The first 8 rows are patterns. Each new row is the sum of 2 different patterns, raised or lowered, with some noise. Before adding, each is slid sideways (what falls off one end comes back at the other) and multiplied by a number that may be negative. Names go in the order of the patterns.
Some rows, each with the names of its patterns after it:
[-9, 1, 1, -12, 13, -23, -13, -13, -1, 4, -8, 22, 6, -19, -12, 12, 8, -11, -22, 1, -24, 19, -10, -1, 6, 4, -11, 11, -18, 23, -7, 16, 13, -15, 3, 17, -13, 20]	golak
[16, -2, 11, -8, -8, 14, -1, 22, -15, 20, -5, 3, -8, -16, 1, 23, 13, -10, 6, -5, 0, -29, 1, 2, 5, 20, -8, -17, -21, -31, -28, 28, -7, 6, -7, 2, -8, -2]	Nor
[18, -7, 1, -14, -7, -4, -1, -19, 7, 4, -17, 10, 14, 12, -12, -10, 4, 4, -7, 19, 2, 3, -8, 27, -6, -17, -3, 20, 4, 2, -16, -17, 1, 9, -4, -18, -6, -12]	nide
[-1, 10, -6, -9, -11, 6, 5, 1, 15, 12, 11, 17, 10, 3, -2, -4, -9, 10, 24, 14, 13, 2, 14, -5, -1, 7, -3, -12, 6, 14, -13, 7, 6, -4, -14, 21, 9, 2]	fal
[-9, -17, 29, 4, 13, -1, 6, -2, 7, -6, 14, -3, -22, 13, 16, -22, 16, -5, 4, 7, 15, -11, 20, 12, -15, -3, 22, 4, -36, -1, 2, 6, -10, -14, 25, 7, -23, 23]	mef
[-24, -17, 18, 1, 6, 8, -18, 0, 16, 12, 25, 3, 14, -5, -2, 7, -12, -1, 11, 9, -2, -12, -13, -11, 3, -42, 9, 8, -32, 10, 17, -6, 7, 11, 7, -5, -1, -16]	sugis
[-4, -18, -18, -14, -34, -5, 1, 2, 5, -1, 11, -4, -16, -23, 10, -25, 22, 6, -9, -2, -3, -13, -5, 2, -13, 1, -7, -18, -12, -10, -34, 0, -27, 13, 14, 4, 18, -3]	Barum
[14, -5, 9, 13, 18, -10, 0, 16, 23, -11, 9, -16, 5, 3, 12, 6, -8, -22, -5, 3, 4, 1, -2, 19, -23, 6, -2, 0, 2, 22, 16, 19, 2, 28, 22, 6, -5, -9]	Nin

New rows. What belongs after each?
[8, 27, 30, 2, 35, 1, 43, 20, 34, 12, 35, 11, -5, -1, 35, -3, -25, 15, 26, 33, 0, 13, 31, 14, -13, 47, 14, -7, 21, 32, 22, 33, 20, 15, 15, 10, 38, 37]	mef Nin
[7, 21, 28, 4, 9, -7, -12, -1, -16, 6, -8, -1, 20, 35, -14, 10, -6, -11, 4, 9, 18, -6, 0, -3, 13, -9, 13, 27, 23, 4, 29, 1, 12, -22, -22, -18, -24, 1]	fal Barum
[58, 50, 36, -9, 38, 12, 34, 31, 44, 11, 8, 38, 35, 16, 36, -5, 27, 7, 42, 11, 18, -2, 23, 35, 24, 4, 8, 46, -5, 30, 18, 43, 22, 39, 33, 23, 28, 62]	Nor Nin
[12, 26, 12, 8, 32, 2, 39, 34, 36, 8, 11, 30, 10, 4, 35, 15, 7, 11, 31, 38, 9, 21, -5, 24, 19, 11, 10, 35, -8, 33, -6, 20, 3, 18, 37, 24, 1, 42]	golak Nin
[-9, 15, 1, -17, -6, 11, -27, 12, 8, 5, 11, 11, -11, 34, -4, -15, 30, -12, -26, -2, -11, -35, -4, -15, 14, 28, 26, 32, -15, -1, -17, -19, 7, -24, -14, -6, -17, 3]	sugis Barum
[-22, -5, 1, 0, -29, -21, -21, 6, 5, -11, -5, 1, 12, 9, 5, -20, -8, -15, -9, 5, 14, 3, 15, -13, -1, -3, -19, -13, -21, -13, 1, -1, -23, 1, -20, -14, -25, 12]	nide fal
[-1, -6, -10, 14, -12, -4, 2, -1, -7, -10, 15, 9, -19, -1, 16, 9, 0, -4, 3, -23, 31, -7, 3, 13, 20, -17, 10, -9, 25, -7, 23, 24, 1, 5, 17, -4, 12, -10]	golak fal
[8, 18, 1, 33, 10, -8, 21, 16, 0, 22, 13, 26, 17, 7, 50, -3, 22, 26, 46, 19, 12, 8, -22, 9, 42, 24, -14, 2, 15, 52, 8, 40, -17, 18, 13, 8, -6, 33]	golak nide
[33, 10, 38, 27, -4, 16, 24, 26, 1, 7, 20, 5, 23, -8, 38, 19, 9, 45, 10, -11, 27, 29, 21, 22, 20, 39, 21, 13, 24, 1, 10, 40, 45, 29, 49, -6, 28, 20]	Nor mef
[-3, 11, 29, 26, -6, 32, 3, 7, 8, 27, 7, 29, 33, 10, 19, 43, 21, -13, 10, 9, 9, 12, 21, 43, 28, -5, 38, 1, -4, 40, 12, 12, 15, 27, -1, 23, 12, 20]	fal mef
[-6, -10, -26, -19, -17, -13, -25, -24, -16, -22, 8, -11, -4, -11, -13, -14, -16, -31, -17, -5, -8, 2, 7, -2, -11, -25, -13, -7, -22, -10, -10, -2, -29, 10, -15, -28, -26, 15]	nide fal
[6, 24, 0, 8, -21, 4, -5, 25, 3, -2, -24, -6, 3, 5, -7, 6, 22, -26, 14, 11, 12, -3, 15, 20, 21, 1, 39, 22, 11, -6, 12, 9, -12, 9, 27, 20, -4, -9]	nide Nin
[19, 18, 6, 34, 13, 18, -4, 32, 5, -15, 26, 15, 6, 19, -9, 36, 18, 1, 38, 0, 21, 42, 26, 24, 11, 24, -3, 14, 27, 31, 4, -4, 31, 40, 2, 40, -3, 24]	golak mef
[-3, -15, 1, -11, -12, -13, -29, -2, -6, 6, -13, 0, -9, -14, -29, 40, 7, 2, -20, -16, -1, -16, 13, 3, 17, -27, -14, 18, 13, -2, -12, -7, -10, -6, -3, -17, -14, -11]	Nor Nin
[-12, -13, -12, -20, -19, -25, -27, -5, -1, -21, -20, 13, -9, -2, -19, -45, -19, -37, -23, -21, 0, -13, -1, -8, -14, -33, -31, -16, -23, -42, -11, -21, 2, -32, -2, -32, -36, -2]	golak Barum
[21, -4, 8, 12, 15, 23, 17, 3, 19, 17, 4, 20, 38, 4, 9, 38, 11, 26, 4, 7, 16, -10, 10, 13, 11, 15, 12, 26, 7, 7, 9, 9, 19, -7, -6, 13, 20, 0]	fal Barum
[24, 31, 21, 36, -11, 37, 22, 36, 22, 16, 21, 19, 4, 23, 38, -3, -5, 10, 41, 24, 28, -2, 27, -3, 8, 9, 29, -18, 32, 16, 20, -14, 4, 23, 29, 19, 22, -8]	golak nide
[5, 26, -8, 11, 40, -5, 3, 16, -1, 6, 7, 12, 26, 12, 7, 13, -11, 19, 38, 17, 19, 46, -17, 20, 6, 12, -1, 25, -2, -7, 25, 7, 4, 14, 28, 13, -4, 17]	Nor mef
[-35, -14, -9, 4, -39, -14, 9, -47, -5, -5, -37, -13, -35, -11, -35, 0, -34, -4, -29, -7, 16, -28, -44, 0, -21, -12, -13, -20, -8, -4, -36, -29, -16, -6, -24, -4, 41, 5]	Nor mef
[-21, -17, -18, -25, -18, -7, 2, -35, 6, 7, -11, -31, -9, -1, 16, 15, -10, 12, -9, 4, 18, -4, -32, 3, -14, -3, -5, 0, -4, 20, 2, 1, -3, -16, -24, -23, 15, 1]	nide sugis
[-9, 8, 7, -13, -15, 5, -12, -5, -11, 26, 16, -2, 44, 13, 8, -9, 0, -11, -34, -7, 13, 14, 13, 20, 29, 17, 10, -4, 20, -18, 22, 4, 10, 29, 18, 7, 5, 23]	fal Barum
[-13, -31, -24, -20, 7, -16, -10, -12, -17, -2, -28, 4, -21, -8, -2, -2, -23, -27, 0, -18, -42, -9, -22, -18, 1, -28, -14, -23, -21, -26, 8, 6, -13, -44, 0, -24, -2, -3]	sugis Nin
[28, -2, 20, 27, 17, 34, 21, 14, 6, -7, -6, 32, 17, -2, 22, 27, -5, 26, 42, 14, 32, 23, 20, 27, 20, 25, -5, 24, 28, 24, 19, 16, 10, 34, 40, 21, 39, 20]	Nor sugis
[-9, -4, -14, -21, -6, -15, -44, -11, 5, -25, -66, -7, -20, 1, -29, -32, -3, -16, -32, 21, -20, -34, 7, -14, -2, -32, 7, -23, -8, -20, -5, -37, -48, -21, -3, -59, -21, -26]	mef Nin
[7, -8, -9, -11, 5, -4, 14, 8, 24, 18, -5, -6, -24, -1, -12, -8, -11, 8, -10, -23, 8, 12, -25, -16, -11, -1, -8, -1, 1, -24, -40, -27, -7, -6, -10, -2, 14, -24]	fal Nin
[-4, -8, 2, -20, 1, -17, 23, -8, -8, 11, 5, -28, 4, -17, -2, -21, -2, 19, -31, 22, 12, 2, -21, 10, 9, -25, -14, 20, -1, -28, -25, 9, 19, -7, 30, -12, 13, 10]	golak fal
[5, 13, -23, 23, -22, -7, 1, -5, -16, -6, -13, -7, -14, -18, -3, 10, 8, -6, 20, -9, 7, -25, -7, -9, -27, -16, 4, 1, 18, 2, 15, -9, -9, -1, 5, -1, -14, -5]	Barum Nin
[20, 15, 39, 14, 23, 27, 38, 17, 22, 43, 48, 20, 41, 16, 28, 24, 30, 21, 24, 21, 27, 34, 27, 31, 18, 38, 8, 24, 13, 24, 33, 31, 38, 41, 21, 36, 53, 33]	fal Nin
[-28, 15, -28, 20, 31, 21, 24, -7, -7, -19, -8, -40, -18, 9, -18, 20, 27, 2, 23, 14, -3, -19, 17, -28, 8, -1, 15, 6, 10, 2, -11, 11, 9, 19, 22, -7, 8, -6]	sugis Barum
[1, 18, -9, 5, -13, 3, 7, -4, -8, -12, 4, 14, 18, -21, 19, -8, 10, -19, -10, 3, 14, 11, 4, -22, -18, -28, -35, 32, -23, -4, -15, 1, -6, -8, 29, 3, -3, -16]	golak Nor
[3, -3, 1, 0, -2, -2, 19, 40, -17, 16, -4, -13, 13, 2, 2, 6, 15, -13, 7, 12, 10, 6, 11, 36, 36, 1, 25, -4, -2, -17, -19, 21, -9, 28, 31, -3, 34, -2]	mef Barum
[-6, -32, -24, -45, -31, -22, -8, 4, -31, -49, -55, -63, -47, -30, -21, -11, -56, -11, -16, -31, -1, -15, -5, -35, -30, -24, -43, -16, -22, -2, -22, -13, -46, -37, -8, 10, 11, -29]	Nor sugis
[19, 12, 25, 11, 16, 32, 43, 18, 24, 28, 40, 5, 21, 11, 17, 11, 28, 27, 3, 7, 17, 17, 11, 29, 19, 29, 2, 26, 11, 9, 12, 35, 29, 29, 27, 43, 38, 30]	fal Nin
[-11, -14, -19, -19, -8, 3, -16, -12, -26, -25, -3, -38, 7, -19, -18, -9, -1, -22, -20, -6, 7, -6, -22, -18, -30, -23, -24, -11, -7, -4, -10, -18, -17, -21, -20, -31, 14, -21]	Nor sugis
[13, -2, -11, -13, 23, -19, -14, -9, -1, -8, -7, -45, -17, -23, 19, 6, -14, 7, -14, 10, -23, -16, -26, -36, -10, -2, -17, 8, 1, -7, 3, -4, -11, -3, -31, 19, 5, -15]	nide Barum
[-16, -15, 4, -25, -28, -14, -26, -12, -20, -2, -6, -13, -6, -14, -40, -30, -14, -29, -16, -16, 8, -9, -7, -23, -45, -19, -12, -1, -4, 8, -28, -12, -13, 1, -18, -18, -1, -29]	Nor fal
[-2, 20, 8, 1, -3, -20, -5, -3, -4, -1, 12, -9, -23, 2, 12, -17, -7, -19, 4, 3, -1, -7, -16, -41, -22, -13, -18, -13, -12, 11, -26, 4, -17, -27, -16, 5, 6, 0]	fal Nin
[11, 10, 15, 3, -27, 1, 25, 13, 29, -12, 14, -8, 5, 9, -10, -2, 21, 0, -8, -1, -20, -22, -9, -33, 14, 1, -34, 11, -1, -10, 1, 14, -16, -3, 9, -16, -40, -21]	nide sugis
[-2, -50, 10, -11, -5, -1, -22, -9, -3, -27, -7, -36, -26, -7, -26, -1, -32, -38, -27, -6, -6, -8, 5, -2, -35, -28, 0, -16, -26, -29, -9, -38, -8, -32, -25, -9, -37, -21]	golak sugis
[-8, -11, -25, 2, -5, -18, -14, -14, -1, -4, 3, -12, -19, -21, -24, -9, -8, 10, -11, -20, -2, 5, -21, -17, -15, -1, 12, -20, -3, -24, -31, -39, 43, -20, -18, -17, 14, -10]	Nor nide
[-2, 8, -13, -31, -15, -3, -10, -21, -20, -35, -35, 1, -9, -48, -11, -33, -1, -20, -6, -36, -8, -11, -30, -35, 3, -12, -59, -10, -5, -5, -35, -37, 4, -10, -41, 14, -24, -27]	nide mef
[9, -39, 44, 10, -10, 24, 27, -1, 31, 11, 13, 25, 18, -18, -11, 28, 34, 15, 17, 31, 9, -4, 27, 47, 24, 25, 44, -11, 11, 12, 5, 10, 29, 19, 17, -5, 6, 22]	mef sugis
[-17, 8, -49, 5, -2, -3, 4, -5, -11, -34, -23, -28, -33, -10, -18, -7, -18, -1, -15, -10, -24, -24, 8, -31, -6, -12, -11, -13, -9, -21, 4, -9, -20, -11, -27, -19, -10, -5]	Nor Barum
[2, 19, -3, 44, -1, 0, 4, 1, -7, 2, -7, 33, 17, 5, 31, -27, -1, 22, -4, 20, 7, 8, 1, 5, 10, -9, 7, 5, 11, 34, -4, 42, -5, -23, -9, -4, 12, -2]	golak Barum
[17, -14, -6, 1, -11, -26, 1, -8, -21, 11, 20, 19, 2, -15, -15, -4, -15, 20, -8, 12, -1, 24, 1, 1, -3, 10, 21, 0, -17, -8, 21, -7, -6, -16, 1, -18, 28, 7]	nide fal
[-5, -33, -40, -35, -16, -9, -42, -20, -13, -65, -28, -21, -51, -39, -30, -20, -34, -18, -18, -22, -49, -7, -11, -40, -33, 8, -55, -27, -28, -29, -45, -9, -32, -24, -15, -25, -42, -39]	fal mef
[-19, -24, 19, -26, 13, -9, -24, 9, -12, -16, -11, -1, 5, 18, -16, -7, 20, 0, -13, 28, -29, 9, -7, 3, -9, 10, -20, 3, 5, -2, -7, -14, 19, -11, 6, 3, 4, 8]	nide mef
[-30, -19, -10, -34, 7, -4, -5, -9, -19, -13, -42, -30, -14, -6, -17, -19, -4, -2, -16, -5, -41, -9, -26, -37, -23, -4, -42, -3, -37, -19, -46, -19, -3, -23, -36, -5, -44, -21]	golak fal
[-14, 8, -3, 4, 8, 9, -12, 12, 15, -3, 2, 26, -5, 31, -2, 15, -20, -3, -18, -23, 13, 5, -2, 14, 36, 26, 3, -4, 6, 7, -17, -12, 20, -3, 26, 5, 0, -18]	mef Barum
[8, 14, 21, -1, 44, 24, 33, 7, 34, 10, 20, 15, 0, 22, 34, 20, 5, 20, -4, 20, -21, 29, 31, 26, 47, 11, 4, -7, -16, -10, 22, 12, 25, 16, 23, 14, 27, 31]	Nor Barum
[-1, 40, 14, 22, 35, 5, 12, -13, -3, 42, 16, 18, 23, 17, -9, 28, 47, -3, 43, 6, 15, 36, 30, 30, 23, 49, 1, 17, 29, 7, -12, 40, 32, 14, 15, 0, 40, -3]	Nor mef
[23, 32, 11, 16, 13, 23, 27, 8, 10, 29, 16, 7, 3, -2, -9, 16, -16, 9, 22, -12, 17, 15, 19, 22, 22, 15, 13, 6, -10, -18, -2, 29, 11, 26, 25, 2, 21, 30]	fal sugis
[25, -2, 32, 5, 0, 19, 0, 23, 6, 18, 9, 24, 22, 14, 7, 11, 25, 28, 17, 28, 23, 3, 10, -2, 1, 19, 32, 37, 41, 49, -3, 16, 8, 14, 12, 11, 16, 11]	Nor Barum
[27, -13, -34, -29, 4, -8, -25, -16, 30, -29, -7, -5, -49, -7, -7, 7, 12, 14, -42, -2, -27, -5, 2, -14, -21, -11, -22, -19, -7, -10, -35, -2, -46, -7, -20, -5, -29, -8]	Nor mef
[15, 31, 23, 30, 21, 28, 36, 9, 6, 29, 15, 40, 25, 24, 10, 36, 3, 11, 34, 19, -3, 22, 52, 10, 22, 19, 24, 19, 16, 21, 37, 3, 32, 26, -7, 8, 13, 24]	fal mef
[-10, -37, 7, -24, -8, -17, -31, -36, -38, -28, -12, -51, -34, -39, -2, -26, -24, -16, -18, -16, -33, -28, -28, -23, -42, -3, -25, 18, -23, -21, -32, -38, -5, 14, 4, 4, 2, -39]	Nor Nin
[12, 3, -13, -5, 13, 11, 4, 14, 30, -3, -11, 43, -10, -23, 3, 14, -3, -1, -9, -12, 13, 24, 8, -23, -3, -14, 9, 6, 3, -21, -13, -17, -3, -22, 9, 7, -17, 18]	nide sugis
[-2, -4, 7, -8, 8, -35, 11, 31, 10, 33, 7, 30, -8, -10, -9, -36, 13, 24, 28, 39, 32, -2, 12, -8, -5, 19, -7, 31, 3, 3, -1, 13, 3, -6, 14, -19, 23, -13]	Nor Barum
[15, 11, 11, 6, 6, 30, 29, 47, 5, 22, 18, 25, 7, 5, -6, 22, 19, 16, 3, -7, -17, 8, -25, 22, 18, -19, 33, 5, 10, 14, 19, 17, 24, 21, 10, -9, 17, 42]	sugis Nin
[-39, -49, -53, 18, -28, -15, -34, 0, -34, -37, -9, -9, -9, -29, -42, -23, -23, 5, -39, -17, -32, -29, -18, -42, -20, -11, -15, -34, -18, -40, -17, -48, -33, -15, -7, 6, -41, -46]	Nor nide
[11, 28, 18, 7, -3, -6, -12, 3, 7, -1, 7, 2, 21, -35, 10, -2, -1, 11, 8, -9, -21, 6, 3, 20, 18, -12, 41, -25, 4, 15, -5, -18, 13, 7, -11, -25, -5, 11]	Nor sugis
[38, 0, -2, 9, 16, 20, 10, 8, 62, 18, -10, 58, -20, -14, 21, 2, 1, 13, 16, 7, 35, 28, 30, 6, 17, 9, 30, 25, 31, -20, -16, -20, -11, -4, 15, 25, 16, 32]	sugis Barum
[8, -8, 11, -2, -16, 3, 13, 16, 22, 3, 32, 16, -11, 1, 38, 1, 30, 14, 10, 17, 11, 17, 12, 21, -2, 39, 6, -13, 4, 22, -14, 18, -22, 17, 32, 26, 32, 1]	nide Barum
[-29, 4, -9, -3, -27, -20, -16, -26, -35, -18, -25, -32, -8, -3, -2, -11, -28, -31, -20, -28, -2, -23, -7, -16, -2, -12, -12, -20, -13, 3, -18, -27, -20, 1, -24, -22, -25, -16]	nide fal
[15, 0, -4, -16, 2, -2, -28, -19, 6, -12, 26, 3, -23, 2, -5, -11, 1, -14, 13, -21, 8, -3, -15, 0, 1, -15, -3, -5, -19, -3, -18, 9, -14, -18, -30, -16, 3, -15]	golak Nor
[13, 5, 7, 10, 17, 6, -4, 9, -31, 28, -23, 32, 25, 25, 43, 11, -5, -8, 8, -1, -8, 12, 39, 18, 19, 12, 9, 19, 15, 13, 50, 16, 13, 27, 4, 20, 12, 11]	Nor Barum
